Each new row is followed by its nearest point in the smallest flat space through zero that holds the last named rows.
In the rows, zero is written as 128.

Z_695 (5 x 14)
[[ 64 140 124 160 206  83 119 120  92 155 147  87 130 130]
 [134 128 101 139 168 136 194 140 143 118 111  92 104 166]
 [127 129 125 175 206 126 150 109 147 113 147  88 131 117]
 [ 76 137 127 195 197 158 141 153  97 102  77 132 104 123]
 [103 145 108 142 187 130 162 151  96 108 135 102  96 135]]
New rows:
[117 119 123  92 161 124 127 131 168 148 127 146 105 128] => [130 126 124 125 130 122 136 126 133 134 129 120 128 137]
[ 84 138 174 105 117 144 138 103 154 130 142 136 126  90] => [130 127 138 131 123 128 107 120 128 127 137 137 138 111]
[129 118 189  97 153  98 148 147 128 102  87 150 113 163] => [120 127 121 128 123 135 142 141 124 130 103 132 118 146]
[101 115  77 124 112 118 122 149 120  82 113 125 143 107] => [121 134 126 126 126 137 128 141 112 118 123 137 117 125]

Z_811 (5 x 14)
[[129 119 150 139 127 169 155  89 102  78 123  88 119 138]
 [176 152 143 139 108 147 116 113 129 143  63  93 116 174]
 [ 93 105 145 107  96 130 151 128 146  94 121  95 107 174]
 [157 137  99 102  81 152 112  85 120  97 143 105 103 125]
 [144  74 134 132 139 177 117  98 146 142 129  56 138 136]]
New rows:
[ 69 108 101 134 132 130  95 138 150 159 130 173 158 126] => [106 110 118 120 141 103 119 158 151 158 149 148 141 115]
[125 117 137 122 122 148 136 110  89 159 148 113  95 127] => [134 121 126 128 128 143 127 113 123 120 134 114 128 123]
[111 147 126 134 139 139 119 137 102 110 153 130 161 160] => [119 130 135 134 135 128 140 128 118 115 131 134 129 124]
[141 113  79 149 104 180 126 138 131 107 148 149  86 123] => [138 130 108 114 109 138 120 107 122 111 149 124 119 114]
[106 127 100 111  90 101 149 125 108 106 101  86  92 134] => [118 133 128 108  90 126 137 120 132  98 123 116 105 155]
[118 113 143 111 128 132 164 106 136 155 142 122 138 170] => [113 108 140 126 128 131 136 133 141 127 123 109 128 146]

Z_501 (5 x 14)
[[ 84 137  97 115  75 114  85 135 106 142 167 104 126 117]
 [138 132  90 143 120 120 106 130 123 155 143 157 162 135]
 [142 129 160 151 125 103 119 139 116  88 165 153 116 119]
 [120 149 122  86 143  78  72 128 156 124 152 135 100 136]
 [135 120  94 116 131 106 136 143 108 163 135 157 165 124]]
New rows:
[119  76  74 119 154 149 115 129 100 137 123  89 152 113] => [113 122 100 116 115 140 140 130 115 160 115 114 147 125]
[151 115 121 101 124 135 151 141 150 128 147 123 108 136] => [128 126 134 114 138 122 135 130 131 127 122 126 122 127]
[121 149 129 112  88  80 135 127 124 133 163 136 110 114] => [113 130 128 110 113  95 111 143 110 122 161 131 120 115]
[108 129 149 130 143 120 133 129 178 182  74 129 140 127] => [133 129 115 108 154 140 137 117 152 151  92 121 131 141]

Z_831 (5 x 14)
[[111 136 143 112 165 109 118 184  99 119 113 140 149 151]
 [ 97 168 139  99 103 152 107 153 141 129 160 122  91 125]
 [146 175 161 113 111  90 135 109 128 138 145 109 149 148]
 [142 147 168 127 134 166 110 142 129  67 137  87 119  91]
 [123 116 160  98 111 159  95 158 110 101 101 129 136 137]]
New rows:
[182 159 128  80 130 120 155 182 128 145 118  86 126  77] => [133 157 150 125 140 123 127 139 126 109 142 108 130 121]
[116 134 158 138 162 142 143 157 160 118 141  98 131 140] => [125 148 138 131 152 127 128 149 125 108 140 114 125 116]
[140  90 131 144  81 134 127 122 149 168 110 104  77 131] => [128 108 112 127  89 150 125  97 144 145 126 136 111 124]

Z_967 (5 x 14)
[[155 116 104 148  90 116 120 138 113 118 110 128 103 173]
 [149 141 123 163 201  89  89 134  81 117 129 118 123 103]
 [114 172 125 119 146 151 166 117 184 155  94 128 107  88]
 [104 106 128 144 134 119 123 114 153  99 110 103 104 138]
 [129 129 155  75 160 129 129 132 110  97 146 148 114 132]]
New rows:
[182 131 158 112 116 134 113  90 141 127 147 126  95 113] => [135 135 131 111 132 130 134 131 125 123 126 137 116 132]
[124 129 102  96 126 127 143 114 128 113 102 144 115 112] => [130 139 130 111 132 134 141 128 139 123 117 135 107 130]
[112 131 109 154 133 126 124 137 139 127 131 182 132 149] => [135 129 122 133 120 127 128 131 125 132 125 129 127 133]
[129 144 134 178 118 112 130 144 110 109 143 112 133 122] => [133 122 118 158 131 114 111 129 114 131 128 117 136 127]
[132 162 141 142 176 182 148 124 127 130 131 145 118 145] => [134 153 132 111 151 133 139 130 132 133 121 139 116 111]

Z_17 (5 x 14)
[[158  93 125 106 129 133 131 144 166 147  86 157 114 150]
 [130 117 145 165 168 132 125  88 128 156 104 133 117 142]
 [115 106 136 104 134  92  79 118 147 148 101 125  94 133]
 [123 123 103 118 119 107  96  86 157 159 146 126 109 129]
 [113 182 114 110 132 116 118 106 153 141 123 137 102 137]]
New rows:
[165 155  92 134 144 121 147 130  90 142 125 107 120 113] => [127 146 125 139 131 137 141 122 122 125 137 128 135 127]
[138 161 118 138 137 174 138  82 131 137 174 108 158 138] => [131 158 105 159 128 149 153  89 126 137 169 127 145 125]
[152 159 137 135 114 131 124 107  98 128 129 119  82 130] => [116 153 130 133 137 124 125 115 125 130 129 125 122 128]
[ 88 152 150 182 128 133 126 128 130 144 182 124 135 130] => [112 151 127 157 136 131 131  99 106 126 158 112 138 117]

Z_626 (5 x 14)
[[161 177 105 137 135 173 136 169 151 149 149 135 150 149]
 [154 151 119 131 144 183 133 134 169 170 109 136  89 105]
 [163 158 150 173 198 104 140 149 149 125 107 138 116 138]
 [181 179  90 147 138 175 124 120 151 116 119 156 151 116]
 [133 153 145 107 123 111 101 128 104 123 192 136 144  96]]
New rows:
[145 139 118  95 124 129 106 108 115 144 130  74 134 152] => [120 125 123 118 113 135 127 132 124 132 139 124 134 132]
[106 104 113 116 125 147 132 124 118 124 128 126 168 132] => [117 117 112 120 102 135 130 124 119 119 128 124 146 142]
[116  97 161 106 133 120 140 140 124 164  97 128 137 108] => [109 106 144 121 129 120 132 129 130 145 120 117 102 126]

Z_301 (5 x 14)
[[136 130 117 134 139 144 127 141 158 147 103 130 132 124]
 [139 136 147 124 120  90 140 129 135 123 102 120 151 103]
 [107 118 127 165 167 150  94 127 107 135  98 116 149 119]
 [128 137 116 107 170 136 150 104  55 118 110 141 103 150]
 [191 144 120 117 154  93 125  90 108  98  97 161 139 129]]
New rows:
[152 127 150 150 172 116 111 139 118 114 162 126 130 140] => [135 123 127 141 135 127 104 112 114 113 138 134 134 132]
[127 141  89  74 151 112 109 158  98 114 159 161 169 138] => [141 131 122 120 133 124 128 112 109 114 138 141 119 140]
[132 133 123 151 129 117 118  84 120 132 164 124 146 150] => [134 122 128 138 125 124 104 111 115 109 153 135 131 135]

Z_163 (5 x 14)
[[ 93  97  99 184 141 143 118 123  84 102 151  97  94  87]
 [144 100 114 155 123 140  70 163 129 115 139 128 125  96]
 [116  99 116 116 144  86  93 160  91 161 145  77 128 108]
 [157 158 125 127  91 131 101 122 118  95 131 101 154  85]
 [158 108  58  71 143 117 108 134  99 149 112 155 116 129]]
New rows:
[139 100 125 158 101 163 155 159 105  93  94 130 134 136] => [129 125 122 152 124 151 126 123 133 106 129 142 119 119]
[110 139 141 102 105 164 113 121 144 123 127 158 163 123] => [147 144 137 124 113 139 126 126 149 117 120 146 140 131]
[109 103 164 120 135 129 115 110 116 107 116 101  93 151] => [107 121 137 142 137 124 139 127 123 133 135 116 120 131]
[ 94 161 133 165 133 110 107 105 120 126 143 112 164 115] => [115 140 148 147 118 123 131 123 120 117 139  94 136 111]

Z_26 (5 x 14)
[[147 132 154 126 109 136 127 106 132 131  95  71  87 155]
 [ 96 138 121  96 129 109 107 106 129 143 145 103 117 129]
 [126 156 145 118 114 122 125 117 101 183 201 155 139 118]
 [105 121 116 121 147 161 107 134 133  99 141 126 170 118]
 [162 124  68 139 122 118  89 121  81 111 148 133 140 176]]
New rows:
[100 146 101 118 121  94 107  97 164 127 121 122 164 133] => [ 96 126 104 105 140 109 110 120 134 122 132 120 130 125]
[155 113 102 114 109 101 125 109 139 154 164 146 104 100] => [128 137 118 123 121  94 131 124 116 155 148 148 115 128]
[157 116  92 153 158 157 119 164 109 108 158 116 101 163] => [158 121 103 146 125 141 112 131 105 106 128 129 141 156]

Z_472 (5 x 14)
[[150 203 100 115 128 144  84 116  64 140 155 145 130 155]
 [166 134 107 129 139  50 157  98  72 141 162 116 115 138]
 [139 165 139 132 142 122 121 154  73 141 140 100 155 139]
 [149 170 128 147 140 100 115 115  77 156 146 161 168 143]
 [142 157 151 117 126 143 122 122  72 158 129 149 142 106]]
New rows:
[166 127  90 133 125 119 110 138 108 101 149 163 132 145] => [138 149 101 132 129 114 113 111 121 126 144 144 126 151]
[126 102  89  98 117 141 101 101 137 144 115 106 146 102] => [126 123 123 116 120 142 126 120 136 123 125 132 110 121]
[139  92 119  92 106 122 130 157 126 107 144  99 118 116] => [127 112 126 112 125 129 143 137 129 116 128  90 100 121]
[ 98 153 118 135 133  79 111 146 125 160 109 120 157 128] => [129 138 133 149 141 108 127 140 120 134 132 127 160 142]
[ 83 114 141 115 148 129 131 146 120 181 111 102  99 157] => [124 123 138 123 130 134 135 145 124 125 124 102 126 122]
[165 112 159 135 133 115 146  99 103 121 147 144 149 130] => [141 124 139 135 132  99 144 113 106 146 132 144 139 117]

Z_466 (5 x 14)
[[141 125 134 156 165 156  98  79 134 146 104 133 157 146]
 [129 113 135 133 127 150 125  82  80 186 167 118 130 124]
 [144 126 146 134 132 137  94 100 161 120  95  95 141 131]
 [179 117 145 161  86  67 134 143  80 123 133 154  64 110]
 [144 100 119  96  99 120 170 166 101 180 125 123 136 111]]
New rows:
[123 104 146 117 143 112 111 100 133 102 117 104 141 111] => [132 129 140 129 125 132 108 111 145 119 119 104 129 127]
[148 120 116 142  89 133 134 154 132 129 121 141 104 157] => [143 124 128 131 117 109 137 147 122 124 118 139 116 124]
[110 140 151 130 114 168 156 118 125 140 119 127 163 106] => [118 123 123 114 134 147 133 123 130 149 130 118 149 129]
[150 110 124  94  97 152 128 124  98 102 121 125 110 151] => [134 124 133 123 114 120 130 132 123 132 131 119 119 121]

Z_941 (5 x 14)
[[152 120 134 143  91 103 151 113 127 123  98 134 112 102]
 [131 120 120 143  99 144 167  95 174 144  58 118 139 120]
 [130 102 100 131 171 137  97 128 140  74 105 125 121  81]
 [186 140  88 104 134 113 126 107 152 118 107 115  76 105]
 [131 113 179 157 163 148 134 132 128 174 105 139 140  82]]
New rows:
[140 143 119 133 114 161 138 126 122 123 114 130 159  74] => [128 115 134 141 132 133 132 123 136 126 104 130 132 105]
[130 122 130 126 137 134 133  95 141 124 162  81 127 133] => [129 135 117 117 135 134 124 127 136 131 133 122 126 140]
[102 128 137 126 122 104 124 137 122  78 138  93 132 138] => [109 120 115 128 115 118 118 135 116  89 140 130 136 138]

Z_880 (5 x 14)
[[149 130 108 127 115  67 150 142 103 103 139 139 130 138]
 [106 138 130 161 105 103 138 163 112 119  68 119 172 121]
 [101 134 142  99 132 109 148  98 135 116 120 157 151 135]
 [108 117 138 131 103  70 123 112 113 119  94  87 139 125]
 [109 141  71 139 108 101 107 174 111  81  66 156 114 116]]
New rows:
[130 142 111 151 123 154 127 124 127 161 120 120 118  98] => [130 127 128 144 130 156 114 141 132 140 122 116 123 121]
[116 108 101 114 182  80 124 148  98 105 131 113 127 125] => [134 125 109 122 118  89 127 130 114 108 127 128 115 130]
[128 129  99 144  86 142 107 126 108 122 139 182 118 121] => [132 136 100 126 131 134 122 147 127 111 125 156 113 126]

Z_213 (5 x 14)
[[163 147 177  95 131 147 107 148 163  97 108  97 114 171]
 [113 181 152 115 109 187 146 150  93 124 132 168 110 121]
 [122 141 165 130 129 143 102 173 124 134 131 163 114 118]
 [100 172 125 118 134 122 101 165 100 151 175 109  99 117]
 [125 139 122  97 121 128 107 169  82 107 117  88 118 155]]
New rows:
[161 125 125 124 127 122 115 127 140 118 123 143 130 150] => [141 118 140 126 130 128 123 129 143 119 115 126 131 138]
[170 146 185  95  71 109 120 155 180 114 151 148 153 114] => [148 138 176 125 135 142 111 141 171 123 124 142 118 136]
[110 114 141 175  96 179 117 157 104 106  94 145 155 102] => [123 112 139 135 114 150 132 152  96 118  97 177 138 119]
[120 130 124 126 131 130 125 136 103 116 122 130 124 116] => [120 128 122 126 123 131 127 140 106 126 125 132 128 126]
[ 90 161 117 140 113 129 108  96 140  89 133 127 158 136] => [128 137 120 125 126 134 142 112 129 128 133 121 128 130]

Z_896 (5 x 14)
[[156  89 142 106 149 171 136 116 149 113 127 109 128 140]
 [144 118 111 114 147 115 103 136 151 148 104  89 164 146]
 [102 120 116 135 140  95 133 138 124 110 137 162 143 139]
 [148 116 148 105 156 117 158 168 103 116 162  81 125 111]
 [124 112  96 112 173 109 116 117 101  61 120  99 124 127]]
New rows:
[165 160 165 147 148 116 124  98 124 106 115 121 104 152] => [133 132 126 126 127 141 123 114 121 116 122 117 113 121]
[159 155  93 143 147 159 148 127  92 123 137 105 113 116] => [139 140 129 122 129 137 128 123 105 114 129  97 104 108]
[146 118  99 158 155 143 152 116 131  94 119 139  92 159] => [124 110 121 125 141 144 129 106 126  90 125 141 116 133]
[124 155 106 132 111 104  96 162 114 123  96 162 144 143] => [105 147 105 143 121  93 109 129 127 137 114 145 143 133]
[162 114 155 143 146 150  92 102 144 115 101 109  96 111] => [149 123 127 119 128 167 115  99 134 118 109 103 111 125]
[147 103 151 151 109 108 111 136 101 147 164 118 126 106] => [131 139 142 128 121 121 142 148 117 142 144 119 123 115]
